All groups share one centre, and each spreads out both ways along 13 directions, with some noise.
Some rows, each with its group after it:
[  4  26  18 -18  -5   2 -31   6   3  -2  10   1 -17  14  35   5] => (4)
[  4  48 -12 -14  -2   1 -29   4  -3  21  -3   1 -21  20  21   8] => (3)
[ -7   8 -16   1  -4   9  -4  30 -14   3   1 -14  27   7 -17  -9] => (1)
[-35  10  -4  11   5  21  18  25   6  -1 -20  12 -26  -1   5  -7] => (1)
[-33 -21 -13  -1   1  27   6  12  -6 -10 -19 -23  23  11 -11  13] => (2)
[-23  16  22  10  -6   3 -11  -8  -3  15   1 -32   5  -3 -12  -4] => (3)
[  5  12 -13  -9 -23 -22   2 -19   0   5  16  -7   1  -7 -19  -6] => (2)
[-18  15  24 -17  18  31  -8  22  -4  -1 -17  18 -23  14  18  13] => (4)
[-5 44 -9 -5 14  2  8  8  5  8  7 13 -8 27 13 -2] => (3)
[  0  -6 -11  11 -28   0 -24 -30 -19  -4   9 -12  38   9 -24  -9] => (3)
[ -4 -22 -17  17  20  21  14 -21   9  -3 -17   6 -18  -8  -1   0] => (0)
[-38  14 -16  -2 -13  -2 -12  -7   5  22   9 -20   4  -4  16   8] => (4)
[ 31 -14 -11  11  20   0  -2 -42   9   8   7   0  -7  -3   6  -7] => (1)
[ -8 -10   2   6 -16  -4   5   8 -25  20  24   3  20 -42   5  -2] => (1)
[  3  10  13  28  11  15  23   2 -11 -21   0   1  -4  -3  13  16] => (0)
[-10  16  13 -13  -1  18  -4  19  13 -15 -13 -13  12  23 -18 -20] => (2)
[-39  18 -12   8  18   6  26   7   9  18 -29  -6  20  23  13  38] => (2)
[  9  12  22   7  -1   9 -19  -9  10  -5  10  -6 -12 -20  31  -1] => (1)
[  0  34  20  -1 -13   6  21   0  -6 -11  25 -23  22  11  16 -15] => (4)
[ -6  -8   5 -24 -39  -2 -21 -38 -12   0  -6  -1  -1   1  -8   7] => (0)
[-12  14  -9   9  23  24  -2  21   9  -8  11 -34  -5   7  -6 -16] => (3)
[  2   2 -28 -17 -14  13  23 -35  -2  24 -11   7   3   2  18 -14] => (0)
[ 24 -14  -4  -5 -28   9  -9  -9 -28   3  -1   0  -2 -18  11 -11] => (2)
[-18   1   2  30  -6  21  11   5 -27  13  -8 -12 -17 -24  -3 -10] => (3)
[ 15   0  27   9  -9   7  -4 -31   7  -1  -9 -10   2  -5  26  -5] => (0)
[-14   0 -25   0 -40 -12  -8 -25 -11  17 -33 -15   6  16   3  19] => (2)
[ 12   0  -5 -12  -3   3  11  -3   0   0 -39  28 -12  27   7   5] => (4)
[-17 -16  39   7   3  -2   0   9  -5   6 -22   2  -8 -14 -13  16] => (2)
[-27  -3 -33  17  13   1   9  -8  15  -1   0  17 -28   9   5  -3] => (0)
[ -3 -10  13  13   3 -18  31  12 -10  28 -20 -14  10  -9 -16   3] => (4)
[ 16 -34  12  16  -7 -16  -9 -43 -13 -10  12  18   6   0 -10   0] => (1)
[ 22   4  -4  -2   9  10 -23  -9  -8  14 -30  25   2  10   2  13] => (4)
[-20  -3   1  -7 -18 -17 -12   6 -18   2  16  31  16  -5 -15  13] => (1)
[-16  14 -12 -28  29  38 -19 -16   0  15   2   5  -7   4 -10  14] => (4)
[  4  10  15   6 -17  -7  -9   1 -20   0  15   3  25 -15 -21  -2] => (1)
[ 25 -17  11   7  -3  -9 -14 -40  13  14 -15  13  23  -4  -1 -16] => (3)
[ -8  22 -13 -17 -13  13  47   7 -10   4  22   7  -5 -16  37  -5] => (2)
[  0   3 -26  25 -22  16   0   4 -37   2 -12 -12  11 -14   8  24] => (0)
[-13 -19 -11 -17 -27  10  18  10 -11  -6 -14 -19   9 -27 -40   4] => (3)
[ -7  27  -1   2   9  11  17 -39  12   4 -10   5 -14  22  11   7] => (0)
[-13  17 -11  13 -50 -14  16 -11 -19  -3 -10 -15  -6 -17   5  28] => (4)
[ 15  -2   4  10  11  -3  19 -11  21  -9 -17 -10 -11  -3  -5   4] => (2)
[-17  18 -21  19   1   8  10  -4 -14  20  -5  18  -8 -16   9  14] => (4)
[  2 -19  18   0  12 -19   0  -5  19   2  18 -40  -8 -18 -40 -17] => (3)
[  9  12 -23 -33   1   2   7  -4   7  -6  27   7   6  23 -25 -41] => (0)
[-20   7   4  -8 -15   1  15  -9  -9  16 -22  16 -32  -1   3   4] => (2)
[  9  21  -9 -20 -29  20  -4   1 -34  -3  -1 -10   3   0 -17  -3] => (0)
[-23  -3 -24  38   8  13   4  -7 -36  21   1  34   9   9  16   2] => (3)
[-20  -1  24 -10 -28 -31  20  15 -12  14   9 -27  -7  -7   7   7] => (4)
[ -1   1 -52   3   0  -5 -23 -20   3  11   8  11 -15  -7  13  22] => (0)
[ 36   6 -28 -10  -3  12   8 -30 -20   1   8  28   0 -12  10  14] => (3)
[  1   3 -19   0 -10   9   4   4  -7   9   1 -29  41   5   7  -5] => (2)
[  8  -3 -13   3  -3  47  -5  -4  -2 -17 -15 -34  13  -2  -2  -9] => (0)
[ -9 -20 -13  -6 -29  -1   7 -32  12   6  -5 -15   4  -9   4 -24] => (3)
[-29  -7 -13  -2 -13  33  -9  -6 -20   4 -19  -5 -21   9  17   3] => (2)
[-11  -6 -11  46  13  14  -7 -18  -3  40 -17   6  -5   3  38 -35] => (3)
[ 22   4   9   1 -11 -15  13   4   6  -3 -18  15 -10 -13 -11  -4] => (2)
[-23 -22 -10  14  16 -10  41 -22  16  15   8   6 -11 -13  11  -7] => (0)
[-26  10  -4  10  10  20  25   7 -12  27  10  15  19   6  28 -30] => (4)
[ -3  13 -20   7 -17   7  -6 -24  21 -21  10  12  -9 -23   3   1] => (1)
[ -7  -8  -9  18 -26  14 -10 -17  -8 -17  -7 -25  13  -1   7   6] => (1)
[ 22 -20 -35  -3  -5  19 -27  24   4 -17  12 -14  -5 -14  21 -22] => (1)
[-11 -12 -35 -19  -3  38  -3  -6   4 -12  -4 -17  -1   5  -2 -12] => (4)
[-12   6  -5  14  -4  -6  20  35 -14   3  16 -20  10 -13   7  -1] => (4)
[-24  -2 -27  -3  11   6  12  22 -21  32 -12  -2  16   4 -19   9] => (1)
[  9 -14  12  -8 -24 -19  12  -6  12  -6  15 -32  19 -20  -7 -16] => (3)
[-17  -5  14  11  -2 -11 -25  28  12 -10   4  11   4   7   2 -15] => (1)
[ -6 -11 -12  49 -12 -15  15 -16  -6  -2   1   9  20  -9 -15 -15] => (4)
[-17  14 -14 -19 -13 -20   5   0 -10  -2  39   8 -23 -11  -2  14] => (0)
[-11  23   0  -5  -3  13  -1  14  19 -18   4 -24 -19   7  -1 -20] => (1)
[-30   8   6  16  24  -1  33 -10  11  15  19  -8   6   7  25   1] => (2)
[ 18  -6 -31 -21 -19   1   0  12 -42   8  11   1   6  13  -3  -7] => (1)
[ -5  -6  -3  23   5  10 -14 -12 -24  12  24  13   6   2  41  -9] => (2)
[-38   7 -17   1  -1  -3  27  -5   4   8  17 -15  -7  -2  -3  -1] => (0)
[ 16  27 -19   7  -3  13  -8   8 -37 -14   4  36   0  13  -3  19] => (3)

New rows. What belongs after each?
[  1  16 -13  29  37  -8 -13   9   1  42  -4  11  12  24   7 -21] => (3)
[-28  -2   8 -13  20   0  -5 -22  23  23 -11   3  -4  22  -9  -7] => (4)
[-34  14 -34 -13 -16  18 -10   7 -35  -5  31  12  14  -6  18  38] => (2)
[ 10  11  -4   4 -25   3 -14 -19  -6   6 -23 -15 -12   0  19  11] => (2)
[-39  16 -25  10 -11   7  31   6   4  -7  18 -25  -2   4  17  -5] => (0)
[ -4  -8 -23   5 -18 -11 -25  -4  -3 -10 -13 -15  13  -5 -37  31] => (2)
[-38  22   1  10   8   6   3   8  -6   5  12  15 -11  -4  26  26] => (2)
[-20  -8 -14  26  17   0 -11 -19   1  -5  -5  27  -8  28   7  11] => (2)
[ -7  -6 -30  25 -19   9  -3  -6 -24  28 -31   0  14   8 -11 -22] => (0)
[  1  22   4  14  30 -15  -8 -17  -3  43   7  29 -24  -9 -13  -4] => (2)
[ 10 -28   6  -6  14  19 -21 -15 -26  -2  15  -7  19 -11  -2  26] => (1)
[ -8  -6 -24 -16   9  -4  -1 -29  -5  28  14 -22  10   4   1  21] => (1)
[ -7  -1   8   6 -23   0   2 -10 -10 -24  -6   9 -18  21   0  -8] => (1)
[-32  17 -18  10 -12 -14  -2 -26  14  25 -15 -26  -4  28  -7  -9] => (2)
[-41   7  10  -3  -3  21   0  37  -6 -12 -14  12 -23  17  23   5] => (1)
[ 27   9  -6   3  37  31  -8  -4  11 -10  17 -13  26   8  10 -10] => (1)
[ 24  14   1   0  19  24  15   1 -15   1  13 -16  17  -6 -19 -15] => (1)
[-37  -3  10   8   2  18  39 -12  10 -19  -7   3 -16  12   6  -2] => (0)
[ 18 -27 -38  14   7  25  -3   9 -23   8 -22   1   1   2  16  -3] => (1)
[-16  31 -23   5 -37   9   2 -25 -20  22  -7 -36 -26 -14  15  10] => (0)
[-33  19 -24  18 -27 -29   2  -7  12  23 -15 -17  -8   2  -7   0] => (2)
[-28  12  16   0   7 -10   9 -26   8  29  19  -6   3 -32  -5  19] => (1)
[ -5  -1 -37  37 -16   1  11 -10  15 -14  -5 -15 -15   0  39  -7] => (2)
[ 16 -25   1  -1  12   7   2  -4 -16   7  27  -7   7 -23   3 -13] => (1)
[-35  23 -31   0  -9  21  18  25   9   4  -9  10 -21 -27   6  -3] => (1)
[ -8  15  10  10  32  10   7  16   8   2  10  17 -28 -22 -12  -6] => (2)
[-12   2   2   1  17  10  -2 -36 -10  25   4 -13  17  25  19  15] => (2)
[ 26  11 -18 -13  -4  14  -2   8 -19   4   9  23  20  21  33 -20] => (4)
[-19   2 -26   8   4  18 -35 -14 -20  14  15 -15  11   5  -6   7] => (2)
[-13 -16  20   3   0   2  21 -12  -9  11 -11   8   7  19  17 -12] => (2)
[-10   5  -7  12  18   9   1  28   3  26 -20 -18  -8   5   6 -14] => (1)
[  2 -13 -27  10  16  33   9  20 -31  13  16  -3  21 -24  -4 -17] => (4)
[ 24 -14   1   6  13  13 -25 -32 -12  -1   0  -5  -1   0  -2  16] => (2)
[-37   8  15 -24 -15   0 -17 -21   3  -1  13 -13  -5   9  -8  15] => (4)
[  2  17  23 -40  -3   4 -15  -2   8   6  11   5   0  10  -7 -21] => (0)
[ 16  15 -32   7  12  20   0 -24  10   2  -6 -24   9   9   2   0] => (1)
[ 20   4  -4   0 -32   1 -17 -15 -11 -13  -7   1   5   9  20   2] => (2)
[ 26   2   4  21   6   7 -29 -11  -4  -4   5   8   9  15  19 -21] => (2)
[ 13   8 -16  -4 -18 -20  33  -8  -8 -11  11   8  13  20  -5  -6] => (4)
[-16  21  -8  -2 -25   4  24  13 -23 -11  -9  21 -10  19 -21 -10] => (1)
[-19  33 -13 -11  -8   0  13  13  -1  32   7   3 -20 -29  16  -1] => (1)
[ 11 -24  21  19 -21 -12 -14   5  -6 -21 -18  25 -23 -16  -6  -2] => (2)
[  0   3  28   1   6   0  24   1 -19 -12  17 -14   3  -4 -47  -6] => (0)
[-22   8   8  -1  -9 -28  29  -3  13  14  -1   1  -5   0 -26 -13] => (2)
[-17  13 -15   5  -5  -2 -11  -1  12  -6   8   9  22   0  -5   5] => (1)
[-32   7  11  25  -6  -4  12  12   7   7 -12 -10   2  11   8 -16] => (1)
[  4  17  24   5  -8  21   4 -13   7 -24   1   2 -17  -3  27  -4] => (3)
[  2  18  21   1   6  11  -6  25  -1 -41  21   1  -3   5  18  19] => (3)
[ 12   8  -2   0 -40 -10   2 -43 -35  -1 -12   2 -14  18  -7  13] => (1)
[-36  -2  21   5   1  19  -6  -9  -1 -23  14  -6 -43  -7  21  18] => (3)
[-18  -7 -43  -9  11   5  15 -22  19  32  -6   8 -15  -4  10 -15] => (0)
[ -9  11  14  -7   5  15 -21  -1   8 -18   2  19 -22  -7  10  17] => (1)
[ -1  18  -3  -5  -7  25 -15  -6  -1 -42  16   6   2  17  -1   3] => (4)
[-27  35   5  -7  -2  -4   6  29   4   8  -5   2 -12  17  12   3] => (3)
[ -6   2 -38  -3 -29  19  26   7 -25 -17 -13  -5 -12  12 -21 -16] => (1)
[-27   0 -19 -21 -16   4  14  15  10  14 -18 -10  29   0  -2   3] => (3)
[  7   4 -16  -4  23  12  -8 -13 -10  -6   7  36   2  12   6  26] => (3)
[  9   0   7  11  -8   6  -6  13   2 -13   6  -4 -29 -14  37  -7] => (3)
[  0  15 -16  12 -20  10  -7 -26 -32  22  -9   7   3  -1  -7  -3] => (3)
[  5 -20   6  30  -9  -5  -5  -7  12  -9 -28 -29   7   0   5   4] => (2)
[  0   8  21  14   4  -2 -14  38 -13 -12  15   5   1 -11   8   5] => (0)
[-14  19   8 -10  17  11  14  10   5   8  -2  14 -12   5 -14 -16] => (2)
